All groups share one centre, and each spreads out both ways along 10 directions, with some noise.
Known rows, each followed by its group:
[ 13 -11  13  16  -4  -1  -7  -6 -21  11  -8  25 -16 -16  -5  29  -2  -7
  -5  -2  14]
(1)
[-19  11 -12 -13   1  10 -10   2  -2  12   5  -4  26   6   9 -33  12 -18
   2  -3   4]
(0)
[ -7 -11  -4  -3   5   2  -9  -6  -2  -4   5  -9  -6  17   6  -6   0  -9
  -1  -3  -6]
(5)
[  7   4 -19  -6 -13 -10  -7   7 -15  -7   4   2  -4  -6 -12  21   6  -2
   5   0   5]
(2)
[  5  -7  -2   3   7  -7   8 -17 -14   0  -6  -4  -8  -4   3  -8  -9 -12
  -2  -2   1]
(2)
[ -6   3 -11  -5  -3  -2   5   5  -1 -12  -4 -18  10  15   3  -7  -1  -6
  11   2  -2]
(1)
[-27  16  11  -9   1   3  -4  -7 -17  -7  16   4  22  32  18  -5 -21   6
 -15   4  -8]
(3)
[  1   3   6   5   3  11  -7  -1  -4  -3 -29 -13   8  -1  -1  -8   2 -22
  12  -9  33]
(1)
[-17   0  -4 -13 -12   0  12   4   1  -2 -14 -25  -1  20   3   8  -9  -2
  -9   5   0]
(4)
[-15   6  11   1   9   6   8 -11   9 -17  -8   2  -4   6  15  10 -14   9
  -8   0   3]
(5)
[-10   4 -14  -2   9   5 -16 -13  -9  -9  -9 -13   6  -1  10 -18   9 -17
   0 -12   9]
(0)
[-17  -2  35 -18   7   1  -4   2 -16  26   6 -20   1  35   8 -29 -29 -25
  -5  13  18]
(4)
[-22  13   8   7   3  -2 -10   9 -19 -28  13  16   2   6  12  29 -11  -6
  26   3  -2]
(5)
[  3 -16 -12   7   8   6 -35 -15 -13  -9   0 -10  -4   4   9  -8  16 -12
  -7 -14   0]
(3)
[ 12 -22  14  17  10   1 -13  -2  -9  -4 -12  -4 -19  12   2   4   0 -13
   4  -2   9]
(1)
[ 18  -6  13  -2   2 -13   1  -2  -6   9  27  26  -9  27 -10   3 -16  12
  -7  10  -1]
(1)
[-11  35   2 -10  -6  11 -28  16 -13  -1  -5   5  36 -19  26  -1   2   1
  -9   4  33]
(3)
[-18   9  -5 -16   4  -2  -3   3   5  -1  18   3   0   9   5  -7  -1   6
  -6   2  -9]
(1)
[ -4  30  29  -9  17 -16  26   5 -20  18 -16   3   5  -8  -2 -25 -24  -6
  -9   9  17]
(5)
[ -7  11  -9 -15   8  -7   6  10   8   0   3   3   0   6  -2 -14   3  -5
   7   5   8]
(5)
[ 20  -2  14  -4  12 -11 -16   5   0   3  33  17 -17  -3 -10  -5  -9   3
  17   8   8]
(2)
[-10  -5 -18   3  -3  -7  14 -10 -13 -24   3 -20  11  26   9  -4  -9  -4
   8   1 -27]
(2)
[-11  -5 -18 -11  -6  -2  15 -13   3   3   0 -14   0  11  -3 -10  -3  -4
  -6  -2 -11]
(1)
[ 8 -2 -9  2  4  3 -7 -1  8 -8 -3 -1  6 -3 15 -6  5  4 -6  2  7]
(0)
[ -9  21  32  13  20  -9 -19  -7 -59 -19   6   8  22  21  31 -12 -35 -14
  -1   5  10]
(0)
[ 14 -14   8   8   9  -4  -9  -9 -15  16  14  20  -2   2  10 -13  -5  -6
 -10   6  -1]
(1)
[ 11  12  20  31  -2   0 -23  37 -35 -22 -42   4  24  14  21  26   4   5
  -9   6  17]
(2)
[  0  10 -20  -8   3 -11  12   8   0 -15 -13   8   5   6  18   4  -1   3
 -10  12  15]
(2)
[ 10   7  -7 -10   6 -13  14  18  13  -9   2   4   1  10  11  -5  -7   8
   5  19  10]
(2)
[ 13   0  12   3  18 -17  10   2 -12  -1  -7  10 -11  14   2  -8 -12  -5
  -3   9  10]
(5)
[  2  -2   6  -2   0   1  -3  -9   0   6  15   6 -10  -2 -15   1  -3  -1
   6  -5  -4]
(0)
[ -9  16 -19 -21   4  -2 -12  -1   2   4  16  12   0 -18   4  -8   8  -6
   0  -1  17]
(2)
[  4   3   2   3  12   4 -22  -8   1  -3  20  27  -2  -6   1  -3   9   3
   2  -8   7]
(4)
[  5 -18  -5  16  13  -4   6 -12  -6  -9 -20  -5 -12   2  13  -1   4  -8
  -9  -4  -8]
(4)
[ 24 -13   9  14  14 -20   7   1 -26   9  11  14   4  -1  27 -20 -15   1
 -14  21 -16]
(1)
[-25   3  27   8  33  -2  -4  -3 -22 -16 -12  -9 -17  10   8 -10 -13 -36
  30  -5  13]
(5)
[ 13  19  -9 -10  19 -13 -18   4 -20   5  -8   8  12  -2   8 -35  10  -9
 -16  -1  29]
(5)
[ -2  16  -9  -7  -9  -3 -18  11 -23  -7 -10 -10   5 -12  -6  12   6 -10
   5  -5  20]
(3)
[  7  -6   2   7   1 -10  18   1  -9 -10 -18 -22   1  20  -3  -6 -10  -2
   0   2  -8]
(3)
[ 34 -17   6  12   6  -7  -2 -17  -6   8  13  19 -11  -2 -15  -7  -5   0
   5  -2   5]
(4)
[ -5 -14   0   7  10   6 -23 -17 -19  -1   2  -5   1  15  14 -16   3 -14
 -12  -8  -4]
(3)
[-12   4   1   2   3  -6  -8  -4 -31  -4  16  14   1   1   4   7  -7 -12
   7  -1  -8]
(5)
[-28  19  29 -17   6  13  -8  25  14  14   1  -5  16  18  11 -16  -7  -6
   3  11  20]
(4)
[ -8  21 -16  -8   4  -5 -10 -10 -14 -17   8   9   9  -6   2   1   1   1
   0  -8   6]
(4)
[ 10  -4   9   2  13   3 -15  11  12  -2  -6   2  -1   2  23  -8   2   7
 -11   9  17]
(0)
[-27  -9  -3   6  -1  18 -24  -6  -4 -12  -7  -2   3  16  18  14  10  -7
 -10 -10  -2]
(4)
[ 20 -12 -10  -5  15 -11 -12   8   8  10   7  17 -16   9  -3 -20  17  -8
  -2   4  15]
(5)
[ 13  32   2   4   8 -28  24   2 -46  -1 -22  13  19 -16   5  -8 -19  -4
 -10   8  16]
(5)
[ -5   4   0  -3  12  -2   3   3   6   5   6  28   4   9  19  -6  -1   6
 -19   9   4]
(0)
[ -2  12  14  -1  22  -5  -4   1  -2 -19   7  -3   4  16  14 -21 -15   1
  10   4   7]
(2)
[  2  -5   3  -1  -3 -11   7   1 -10 -11 -15 -25 -28  -5 -15  20  -8  -6
   8  -2   0]
(0)
[ -4   1  -6   8   5  -5 -13 -17 -35 -17  -6  -1   2   8  10   3  -5 -10
  -7  -7   0]
(3)
[-15   2 -18  -9   2   8 -28 -14  -1 -16   4  -5  -6  -6  11   8   9  -3
  -8 -12  10]
(3)
[ 38  -8 -22  -2   9  -6  16  -1  32   7 -30   3  -5  -8   5 -19  15  14
 -28   5  28]
(5)
[  3   2  11  -6  10   2  12  13  12  25 -17   0   1 -19  11 -22   1 -15
   2  12  25]
(3)
[-14  33   2   0   2  -2 -23   7 -29 -34   3 -19  21   4  -7   1  -6  -4
  25 -12   3]
(2)
[-13 -20  14   2  -2   6 -11 -21 -22  -1  -4 -11 -11  35   9   9 -18 -16
 -17  -4   3]
(4)
[ 18   0  22   7  13   4 -33  12 -12  15 -23  13 -16 -17   1   3  11 -10
 -13  -3  42]
(2)
[-14   8  -4 -21  -5   3 -11  20  22   6  10  -2 -11  -7  -6   8  11   6
   2   3   6]
(0)
[ -7  26   2 -20  -2  -1 -20   9   3   5  14  23  -8  -5 -15  17   3  15
 -14  -4  22]
(1)
[ 36  -9  29  19  18  -1  14  -7  18   7  -4  34   0   2  14  -9 -16  21
 -15  13  17]
(0)
[ -4 -11  24  18   2  18   7  12  19  -1 -13   5  12  21  11   2  -2   0
  10   5   1]
(4)
[ -5  16   5  -8  10   7 -23   7   8 -10  -3   0   4  -5  14  -4   3   8
  -9  -2  23]
(3)
[ 16 -11  -3  17  11  -4 -23 -21 -38   2 -16  19 -12 -32  22  10   1 -23
 -13  -5  27]
(3)
[ -1  -7   8  -4   6   4 -15  -2   1  17  15  15 -10   0   1  -3   3  -3
  -8   0   4]
(1)
[ 28  -9  -1  22   2 -13 -15  11 -28 -10  -6  -7   2  13 -15  -4  10  -2
   8  -5 -13]
(3)
[  0  -9  28   8  18  -5 -15 -12 -22  -7   4  -8 -15  18   9  -5 -22  -9
  -1   0   2]
(0)
[-13  31   9 -12  12  -2 -16  17  -7 -11 -22 -15  -3 -18   1  -1   2  -9
   6  -5  32]
(0)
[ -7 -15  19  -2  -1   3 -10  -9 -15  16  18   6  -7  26   3  -2 -16 -12
  -7   6   1]
(4)
[-21   6 -22 -16  -5 -12 -15  -3 -35  -5  -8 -14  -9  -6  16  15   0  -9
 -28  -1  -1]
(4)
[ 18  -7  40  20  28   4 -18  13  -5   7 -23   7  -2   4  24 -18  -3  -6
 -11   7  27]
(2)
[  8 -24 -27   5  -1 -10 -17  -1 -15 -14   3 -21 -10   8   8  -1  15  -6
  -4  -2 -24]
(1)

New rows. What belongs after each?
[  5 -14 -27  18  11  -9  15  -6   6 -16   4  17  -6 -14  11  -1  20   4
   6  -3 -35]
(4)
[ -5  19  38 -10  17   3 -24  13   3   2   5  -3 -18  -8 -10  -1 -10   0
   9  -2  27]
(0)
[ -3  10  14  -1  11   9 -15 -10  -6  17  17  21  13  -2  -4 -25   2  -9
   2  -8  11]
(0)
[ 15 -23  12  10  26   3  -7  -3  19  12  -4   9 -24  -6   3 -23  13  -4
  -4  -1   2]
(4)
[-12   9  -7  -5   4  -1 -15   1 -17   9  19  18   9  -6   4 -11   8 -14
   5  -2  -2]
(3)
[-23  10  -2   6  -3  13 -32   0 -28  -1  -9   2  18  -4  10   7  15 -12
 -12 -14   1]
(2)
[-18  -2  -2 -11  14   7 -24  -8   4  11   8   2 -12  -8  10 -12  13  -6
 -16  -7   1]
(1)
[  8  -7   4  -1   1  -8   0 -10 -15  11  -7  14 -26  -8 -11  19  -3  -5
 -16  -2  14]
(2)
[ -3  10  23   3  17  -5 -11   5 -28  12  -5   6   4  11  -1 -21  -5 -20
   0  -1  12]
(3)
[ 21  -8  29   4  20  -7   7   2   6  11 -10  -7 -15   0  -1 -20 -14  -5
   4   9  18]
(2)
[-1  2  1  0 -1 -1  3  1 -5 -2 -7 -2  1  6 -1  1 -4 -7  5  1  8]
(1)
[ -6  35  24 -16  19 -10  -8  -5 -16  -6  18  25   0   6  -1  -7 -27   7
  -7   1  28]
(4)
[-15  15   9  -7  13   9 -12   1  -2  -2 -32 -26   1  -2   1 -18   5 -16
  -4 -12  28]
(2)
[  0   0   7  -7  11 -12   0  -1 -12  13  22  15 -10   0   4 -14  -8  -5
  -3   9  -5]
(4)
[-30  19  16 -15   8   0 -15   5 -23  11   9  -4  -3   4 -11 -11  -5 -23
   9  -6   7]
(0)
[-24 -15  -1   2  -4  23   3 -27  -1  21   2   5  10  -4   7 -13   2 -35
  11  -9   2]
(1)
[ -9  28 -10  -2  10   3 -14  -5 -16  -2   3  32  25 -15  14 -11   9  -4
  -6  -6  17]
(0)
[ -6  13  19   5   3  -4  -1  15  -7 -17   1  15  -2  16  -4  25 -13   2
  16   5  11]
(1)
[ -7  -5  -6 -16  -8   5 -10  12   5   9 -32 -42  -8   1   3  -2   9 -11
 -19   0  20]
(4)
[-17  20  12 -18  -5  -1  -7  36   5  11  23   8   9   2  -8   0   0  -5
  25  13   4]
(5)
[  3  16  14  -6  15 -13  21 -15  -3 -18 -12   1 -15  16  -8   4 -28  14
 -12  -1  17]
(4)
[  9 -11 -24  -4  14 -14 -25 -23 -31   1   6   1 -21 -20   6 -12  12 -16
 -16 -10   0]
(4)
[ -4  -4 -21  -9   7  12 -30   5  23 -19  -6 -20   4  19  15 -16  20   0
  -2  -6  16]
(5)
[ 12  -5   9  15  11  -2  12   4  -8   4 -52 -12   3  -2  22 -10  -1 -13
 -19   5  25]
(2)
[  4  14  10   9   2   6 -30   7 -30  -5 -16  -6  27   0  20  -9   0  -5
 -11  -2  21]
(3)
[ 12   9   3  -3  26 -11  -2 -20 -12   1  -9  19  -6   4  12 -23  -7   5
 -36  -3  19]
(5)
[ -9   8  -7 -16   6  -1 -17  -5  -9   4  -1 -16   0   0   3 -20   2 -14
  -5  -4  16]
(4)
[ 14  12  25  13   7  -6  10   0 -21  -3  -9  23   8   6   2   6 -22  -4
   5   7  25]
(1)
[ 13   8  30  10  12  -4  16  17   2   8 -16   2  19  13  17 -23 -15   9
  -8  17   8]
(3)
[-21   8  15 -17  29  -2 -17  10   7 -17   2 -18  -7  47   9 -30  -7 -10
   5   2  14]
(5)
[  4  31   9 -25  17  -7 -13  -2 -11  15  27  -3  25  -3  -7 -63 -12 -23
  26   2  31]
(4)
[  8 -14  14   4  -8  -5  20   8 -10  38   9  16  11  17  -2 -15  -8  -9
  -6  17 -12]
(0)
[ -3  -3  -2  -5   7   2 -11   6  -4   4 -18 -32   5   6   5 -30   8 -23
   6  -3  12]
(5)
[ 19   9  -6   1  11 -23 -16   4 -40  -1   9  20   6  11   7 -13  -3  -6
 -11   6   9]
(5)
[  7  23 -17  -2 -11 -11   1  -4 -24 -13   3  14  28   1  16  10 -11  23
 -29   4   0]
(5)
[ 10  -6  14  -1  -3   6   3   2   5  29  -2  -9   0  -8 -24 -19   4 -14
  13  -3   8]
(0)
[  6   9  -9  -2   7 -19  -4   1 -34  -7   5   8   7  14   4  -9  -7  -8
  -3   4   1]
(5)
[  1  12 -18  -1  14 -17 -12   2 -24 -19 -17 -15  -3 -18  22  -5   8   5
 -24  -1  -4]
(1)
[  0   9   5   1  18  -6  18   9  15  -1   9  17  13   8  13 -26  -2   9
   5  11 -12]
(3)
[ 19  -6 -18  -1  -9  -8   6 -10 -12 -11   3 -12  15  35 -10 -16  -7  -7
   9   0   3]
(1)
[ -4  14  28   0   8  -2  12 -21 -23  30   2  13  -1 -34  -6 -13 -19 -13
  -6  -5   8]
(2)
[  3  -3  17   6   5 -12  10  -6 -22  -3  -4   3 -13  17  -2  10 -21  -1
  -8   4  -1]
(3)
[-11  -5   3   7  -2   9   7 -16 -16  10 -29 -29   5 -24   7 -12   0 -24
   1  -9   0]
(5)
[ 31  11  11   0  -7  -5   3  16  -6  17  -1  12  25   4  -7 -16  -8  -1
   8  12  31]
(1)
[ 28  -7   5   4 -13  10 -20  -4  -8  19   9  22  12  10 -22  -2   3 -16
  15  -6  36]
(1)
[-13   0  16   8  17  -2  11  -6 -13   3  12  12  16   7  32 -26 -18 -13
   6  13 -13]
(1)
[ -2  17   4   1   8  -2 -17   3 -21 -17 -11 -10  12  -7  14  -5  -5  -8
   5  -2  19]
(0)
[ -1   5   5   8  27 -20  13 -10 -19 -43 -27 -23 -11  35  14  -8 -23   1
  -5   0   0]
(1)
[  7  -3  -5   3  13   1 -17   4  -7  -9 -16 -25  10   8  16 -31   8 -17
   5  -1  13]
(1)
[ -4   0  16   9  -7   8  -4   3 -15   0  -8   2  14  17   9  10 -13  -7
   1   5  11]
(4)
[ -8  -6 -13  -2 -12   4 -10  -8 -17  -2   6  -5   8   9   3   5   0 -12
  -1  -3  -4]
(4)
[ 23  -9  17   2   2   0  14  11  28  14  -8   2 -11  -5  -7  -3  -3  11
  -2  10  13]
(0)
[ -9  -5  17   5   5   3   1 -13  -4  -7   3   4  -7  14  12  11 -17   7
 -14   1  -7]
(5)
[-13  -7   2  11  10   0  15  15   3  -6 -33 -13  -3  -1  27   2   7  -5
  -9   9  -9]
(4)
[ -2   3  15  -7   2   7  -7  -2  -4  20 -20 -27  11  -1   9 -28  -3  -5
 -22  -2  11]
(5)
[  3 -17  28   9  24  -9   9 -10   0  -4  21  15 -15  34  14 -11 -25   7
  -4  12 -16]
(2)
[ -9   4  -5  -4  20 -14  20 -26 -13 -18  -6   2 -10  12  16 -10 -20  -5
 -10   0   3]
(2)
[  1  -6  11   4  14  -6 -15 -15 -42  22  -6  -9  -3  -6   2 -31  -1 -33
  -8  -8   4]
(5)
[ -5   3   8  -2  10   5  -5  -4   1  -4  -7  -5   1  11   6 -10  -4  -6
   0  -3  11]
(4)
[-16  -1 -29 -28 -14   0 -12  -5  11   7  25   0 -15   3 -17  11  16  13
 -19  -7 -16]
(1)
[ 11   4  16   1  15  -9  -3  24  -5  26   6  16   4 -22  13 -25   5 -10
   5  18   8]
(4)
[  2   2   6   2  17  -1 -18  -6  -8  -6 -12   2 -13 -11   6  -2   4 -10
  -4  -6  23]
(3)
[-24  17   5  -2  17  -6  -4 -17 -37  -4  -2   0   2  -4   7 -16  -9 -26
   2 -10   1]
(5)
[  2 -24  11 -13  -8   2 -27   8  -1  28  28 -19  -1  43  -2 -24  -1   2
 -23   9 -18]
(5)
[  1  13   5   0  16 -12 -10  11 -22  -1   4  19  -3  -7   2  -6   1 -19
  16   3  17]
(5)
[ 16 -30   9  14  -8  -3  20   7   0  27 -12  18  -8   6  12  13  -3   2
 -25  18  -7]
(2)
[  5  -8   0  -6  14  -4   5   4  28  -8  -3  -8 -30   6 -13   0   4   7
   6  -1   1]
(3)
[ 26 -11  14  19  -7  -9  -8  -2 -27 -12  11  -2   4   3   8  12 -21   4
   9  10  -6]
(0)
[ 15  17   8   1   8 -17   2  -3 -21  -9 -12  14 -12 -10   1  15 -15  10
 -18   2  22]
(4)
[-12  30 -13  -5   6   7  -1 -18  -2 -24   3  -3  33   0   7 -24  -3   1
  11 -14   7]
(0)
[ 26  10  -6   3   5 -18   4  13  -5 -16  -9  15   7  13  11   4  -7  17
 -13  13  17]
(5)
[ 10   4   6  -7  27 -21   1  10  -7  -5   5  14 -14  31   1 -21  -8  -6
   0  10  16]
(5)
[ 14 -20  -7  23 -17   4  -2  12 -11   7 -10   7  11 -11  11  19  14  -6
   4   6  -9]
(4)
[  3   6  35  19  10   1  -5  -3 -11 -11  -3  40 -10  12   8  35 -19  17
 -17   3  14]
(4)
[-11   0 -12  -7  13   4 -20   6   7 -15   2   2   2  22  22  -8  10  -1
  -7   2   8]
(2)
[-13  11   9 -10   5  -5   4  12  -5 -21 -15 -41   6  20  12 -10 -19  -5
  10   7   6]
(0)
[ 10  -4  14  17  14  -4   7  11  -8  -1 -12  23  12  11  36  -5  -9   5
 -18  19   6]
(2)
[ -3   7  -1   5   6   8 -10  -4   8 -22 -11   8   5  -3  22  13  -1  12
 -10  -2  16]
(5)
[  9   5 -12  -9  -5 -10  16  -8  -6   9  -2  -2   9   2  -1 -15  -7   1
 -14   4   2]
(1)
